There are 9 hidden switches. A switch that is on adds its own fixed numbers to the row, and there is some noise. The rows also spread widely along 11 directions, which tell nothing about the answers.
In the rows, 128 means zero.
Some rows, each with its switches (1 for on, 0 for off) after it:
[144  95 138 123 123 134 144 150  82 196 199 118 148 148 159 112 152 146
 127  97 129 117 137  92 138 176 156 171 196 117 140 135 130  83]
0 0 0 0 1 0 1 0 0
[ 85 125 197 165  90 150 141 120 112 155  80 128  76 129  61 111  78 131
 111  86 163 163  73 110 135 125 104 115  76 201  99 132 153 111]
0 0 1 0 1 0 0 1 0
[120 133 161 136  79 131 127 145 131 101  82 117 145 101 147 155 117 107
 161 194 176 146 123 144 120 105  98  89 113  98 105 143  98 120]
1 1 0 0 1 0 0 1 0
[185  89 183 164  79 129 119 215 120 142 193 162 130 144 152 157 122 138
 108 165 155 162 115 107 147 196 144 150 128 141 132 113 181  86]
0 1 1 0 0 0 0 0 1
[150 119 123 132 103 119 168 191 103 150 164 170 166  96  98 114  64 154
 162 175  29 146 132 132 167 204 153 125 121  54 117 176 142 118]
1 0 0 0 1 0 0 1 1
[138 123 127 122 124 108 110 128 108 102 129 145 137 128 113 114 145 132
 119 134 142 128 119 158 131 145 118 156 124  99 125 163  98 127]
0 0 1 0 1 0 0 0 0
[168  86 114 105 144 110 150 169  87 199 195 118 179 186 227  95 158 127
 134  77 167  67 166 146 134 156 120 183 209  69 135 138  86  97]
0 1 1 0 1 0 1 0 0
[142  90 137 136 104 121 155 172  81 193 183 122 150 122 160 107 132 165
 140 123 141 162 143 107 193 163 115 146 137 117 126 112 146  93]
0 1 1 0 1 0 0 1 0
[156 119 136 129  94 105 132 167 104 148 146 124 162 115 145 142 133 136
 147 156 131 148 155 131 154 186 128 137 116  87 119 163 106 114]
0 0 1 0 1 1 0 1 1
[149  94 174 140  95 104 146 156 116 160 145 137 130 123 125 122  96 144
 122 122 152 127 116 149 147 145 123 112 115 115 130 157 139 105]
1 1 0 1 1 0 0 1 1
[138 108 154 132  90 125 128 155 112 189 145 110 126 126 101 126 132 150
 121 118 152 155 110 108 142 181 139 151 105 144 113 149 137 106]
0 1 1 1 1 0 0 0 0
[150 139 172 150 112 121 139 136 123 155 134  76  92 110 117 134 145 139
 146  82 202 152 103  94 157 132 127 136 115 154 125 104 161 104]
0 0 0 1 1 1 0 0 0
[150  61 184 146  98  97 129 136 114 129 168 128 151 141 179 148 146 128
 113 133 184  97 170 141 133 114  99 117 161 112 147 130 118  89]
1 0 1 0 1 0 0 0 0
[140 133 161 156  52 137 135 197 114 172 141  98 161 122 141 169 123 123
 151 174 167 167 136  98 138 185 121 145  98 112  87 127 131 102]
1 1 1 0 1 1 1 0 0
[151  90 186 147  39  61 151 119 172 169 179  67 163  95 110 201 129 135
 144 111 166  45 218 123  94 146 119  88 113  80 101 170 111  93]
1 0 0 0 0 0 1 0 0
[ 97  81 174 138  99  94 141  42 102 121 148  86 142  23  53 169 164 175
 127 130 122 135 152 107 125 122 150  94 184 146 138 167 126  91]
0 0 0 1 1 0 0 0 1
[130 145 106 119 113 127 163 158 102 208 143  97 132 115  91  92 110 167
 167  77 100 142 134 103 173 196 144 165 103  97  98 149 135 122]
0 0 1 1 0 0 0 1 0
[ 94 150 131 160  85 165 111 170  97 119 127 116 151 116 129 160 146 122
 147 185 132 193 137  88 131 175 125 160 134 128  88 103 135 104]
0 0 1 0 0 0 0 0 0
[172 148 138 157  73 110 164 228 153 145 134 136 170 124 102 160  55 114
 179 172  90  96 147 138 114 207 131 141  95  37  64 178 125 127]
1 1 1 1 1 1 1 0 0
[167  99 169 126  76  82  91 136 127 126 167 107 130 121 156 156 184 131
 111 149 217 152 145 144 154 137 116 122  95 119 153 139 118 105]
0 0 0 0 1 0 0 0 1
[101 113 162 163  82 152 136 152 113 122 111 127 151 122 137 158 116 104
 155 181 138 148 148 111 116 131 109 119 146 123  90 127 114 100]
0 0 1 0 1 0 1 0 0
[116 146 158 143  71 105 117 127 125 152 136  79 135 124 102 164 152 120
 119  98 188 128 143 122 105 154 121 143 105 130  96 145 105 105]
0 0 0 0 1 0 1 0 1
[ 73 140 124 129 106 126 119 105  85 140  89 105 152 131 122 129 147 121
 117 114 165 133 132 143 105 128  94 142 136 123  86 156  72 121]
0 1 1 0 1 0 0 1 0
[158 162 154 156 102  91 142 149 148 146 147 106 103 116  45 149  91 144
 126  53 131  79 115 126 109 188 142 156  89 106  94 163 156 128]
1 0 0 1 0 1 0 0 0
[157 168 134 111  70 114  90 185 142 164  91 108 132 163 113 126 135 111
 124 142 202 153  94 156 123 191 121 168  20  96  89 180  87 147]
1 1 1 1 1 0 0 0 0
[175 119 200 176  36  97 128 185 167 125 143  80 119  99 137 198 134 124
 153 153 235 163 154 109 151 141 102 105  71 135 100  92 164  94]
0 1 1 1 1 0 0 0 1
[149  69 200 150  92 114 128 144 121 122 137 143 118 125 165 133 118 126
 124 160 181 150 123 144 166 104 103  90 113 136 156 123 141  95]
1 0 0 0 1 0 0 0 1

New rows, each followed by its switches (1 for on, 0 for off):
[ 97  79 164 169 112  83 124 109  88  97 163 149 146 122 128 137 133 138
  82 124 151 124 157 173 149 105  80 115 139 124 137 126 127 101]
1 0 0 0 1 0 0 0 1
[107 121 148 162  89  97 108 135 121 117 142 134 134 135  89 148 130 132
  98 118 147 122 147 149 123 154 100 143  92 125  96 142 121 120]
0 0 1 0 0 0 0 0 0
[117 124 128 113 120 134 118  99  82 160 146  81 134 105 129 123 185 157
 131  94 168 142 127  97 136 153 143 175 167 139 132 129 110 104]
0 0 1 0 0 0 0 0 0
[145 111 182 181  85  88 123 159 134 132 140 139 106 126  70 151 103 138
  96 118 171 136 108 144 142 156 101 127  68 150 103 143 165 116]
0 1 1 1 1 1 0 0 0
[161  93 179 120  68 123 162 150 128 188 145  89 137  86 137 145 116 151
 175 141 145 147 150  85 160 166 147 102 123 117 130 152 132  89]
0 0 1 0 1 0 0 1 1
[132 124 157 141  82 113 148 155 141 169 130  98 145 136 142 151 119 112
 160 126 155 117 166 119 122 140 112 105 113  94  99 147 113 106]
0 0 0 1 1 0 0 1 0
[177 101 141 114 122 127 144 127  98 140 184 125 127  71  86 118 149 189
 147 128 105 132 101  88 150 190 186 174 186 122 151 153 150 101]
0 0 1 0 0 0 1 0 0
[132 168 112 146 141 135 157 172 118  99 102 148 128 138 119  94  78 114
 173 115 118 116 103 162 141 119 104 156 124  64  94 132 124 138]
1 0 0 1 1 0 1 0 0
[ 95 129 133 134 119 131 149 108 108 141 106  95 140 121 139 121 127 114
 160 107 157 115 142 133 128  95  99 122 154 111 104 132  94 109]
0 0 0 0 1 0 1 0 0
[137 123 146 119  97 114 170 136 117 221 157  92 121 111  85 109  98 158
 149  61 111 108 135  96 148 181 149 131 115 114 109 163 138 107]
0 0 0 0 1 0 0 1 0
[119 111 154 128 102 101 134 107 113 171 107  92 140 107  93 138 129 139
 118 104 157 113 131 144 116 156 124 127 120 129 107 186  93 117]
0 1 1 1 1 1 0 0 1
[156  88 170 126 107 109 132 119 108 138 152 127 112  89 113 114 131 167
 122 131 164 144  86 132 166 128 130 119 124 137 157 142 148 108]
1 1 0 0 1 0 0 0 0
[181 119 160 135  71 102 139 160 112 187 204  96 120  91  61 140 144 186
 124  86 143 153 118  82 167 225 174 180 102 138 128 143 171  95]
0 0 1 0 1 0 1 0 1
[141 136 156 155 110 154 128 163 109 105 138 150 114 102  84 139 109 148
 133 142 111 164  90  98 129 183 156 160 146 140 120 127 164 108]
0 0 1 0 0 0 0 0 1
[119 104 145 158  93  99 113 156 106 140 148 133 166 147 147 158 147 110
 106 172 164 133 149 155 117 151  99 132 127 108 103 152 104 104]
0 1 0 1 1 1 1 0 0
[190 138 114 102 122 105 128 156  95 132 138 106 130  79 135  91 156 169
 158 161 180 197  73 152 217 154 133 157  90  92 154 148 126 132]
1 1 0 1 1 1 1 0 1
[140 131 135 112 126 169 149 156 118 151  97 110 137 137 167 110 114 111
 188 140 144 119 113 108 121 136 138 147 169 100 114 141  98 112]
0 0 1 0 0 0 1 0 0
[103 106 181 158  78 123 109 144 130 129  88 119 144 184 175 145 133  79
 118 144 227 118 146 165 102  95  65 117  96 128  98 137  82 111]
1 0 1 1 1 0 1 0 0
[153 113 162 154 107  95 140 147 148 136 136 128 116 126 121 140  94 121
 143 118 150  98 139 149 141 133 106 101  96 108 118 146 137 120]
0 0 0 0 0 1 0 0 0
[ 83  62 167 160 115 108 143 120  90 151 132 164 139 166 135 109  96 124
  92 106 130 107 155 165 138 110  76 104 133 140 119 147 113 103]
0 0 1 0 1 0 0 1 0
[141 155 177 142  63 125 129 149 157  87  66 104 128 103 121 169 108  97
 173 169 190 130 128 132 104 115  99 103  80  97  90 147 101 125]
1 0 1 0 1 0 0 1 0
[161  76 168 162  96  93 145 185 120 162 171 136 165 156 191 155 102 119
 121 127 161  78 178 157 130 155  99 120 145  87 121 141 121  96]
1 1 1 0 0 1 0 0 1
[157  75 191 140  83 105 170 158 130 189 155 106 144 153 185 134  95 121
 145  86 176  77 178 131 136 131 105 102 137 102 128 142 117  90]
1 0 1 0 1 0 0 1 1
[150 102 116 148 101 114 147 213  82 169 206 166 172 133 145 122 107 163
 127 150  83 154 154 126 180 215 132 162 136  82 114 129 156  99]
0 1 1 0 0 0 0 1 1
[121 158 106 128 127 113 134 141 107 113 101 110 131 131 136  95 120 125
 158  98 170 134 131 168 164 114  78 156  87  76  98 125  93 144]
1 0 1 0 1 0 0 0 0
[155 151 175 157  81 138 100 187 133 105 109 140  98 147 102 137 120 116
 123 150 192 181  74 119 137 164 122 162  62 144 111 124 154 124]
1 0 1 1 1 0 0 0 0
[149 130 128 130 101  83 101 120  82 110 197 103 141  92 107 145 213 176
 103 102 187 163 141 114 165 166 125 184 133 124 137 116 133 106]
0 0 1 0 1 0 0 1 0
[ 95 140 127 167 114  88 157 132 108 145 133  98 153 119 103 138 106 128
 140  82 128 102 176 153 142 129  82 125 110  84  83 135 118 122]
1 0 0 1 1 1 0 0 0
[ 82 164 103 148 140 103 114  72  87  93 139  87 122  85  69 131 184 159
 120  64 163 134 133 134 133 116 107 172 151 127 104 112 124 123]
0 0 0 1 0 0 0 0 0
[144 119 169 133  96 126 117 137 121 108  98 115 109 110 132 122 136 133
 144 150 203 170  96 136 168 109 104 125  80 133 132 123 126 125]
1 0 1 0 1 0 0 0 0
[148  81 194 136  63 100  99 116 133 114 151 100 153  97 122 195 188 127
 119 186 186 132 160 107  94 153 141 113 144 134 136 167 108  89]
0 0 1 1 1 0 0 0 0
[141 120 185 149  73  97 102 140 138 125 125 115 126 140 116 160 137 113
 100 128 203 129 130 152 113 140 112 119  78 125 123 158 114 112]
1 0 0 1 1 0 0 0 1
[129 122 191 181  84 124 139 176 144 119 109 137 122 156 119 156  78  97
 128 114 164 103 135 139  96 138 101 124 110 123  89 131 137 107]
1 0 1 1 1 0 0 0 1
[156 144 157 134 104 101 142 140 131 122 120  96 143 132 145 150 139 112
 152 106 193  85 134 140 104 124 113 135 144  86 115 157  95 116]
1 0 0 1 1 1 1 1 0
[141 114 152 130  85 110 123 154 114 162 141 135 148 144 123 139 127 120
 122 158 138 133 126 135 127 176 129 127 103 107 118 187 102 113]
0 0 0 0 1 1 1 1 0
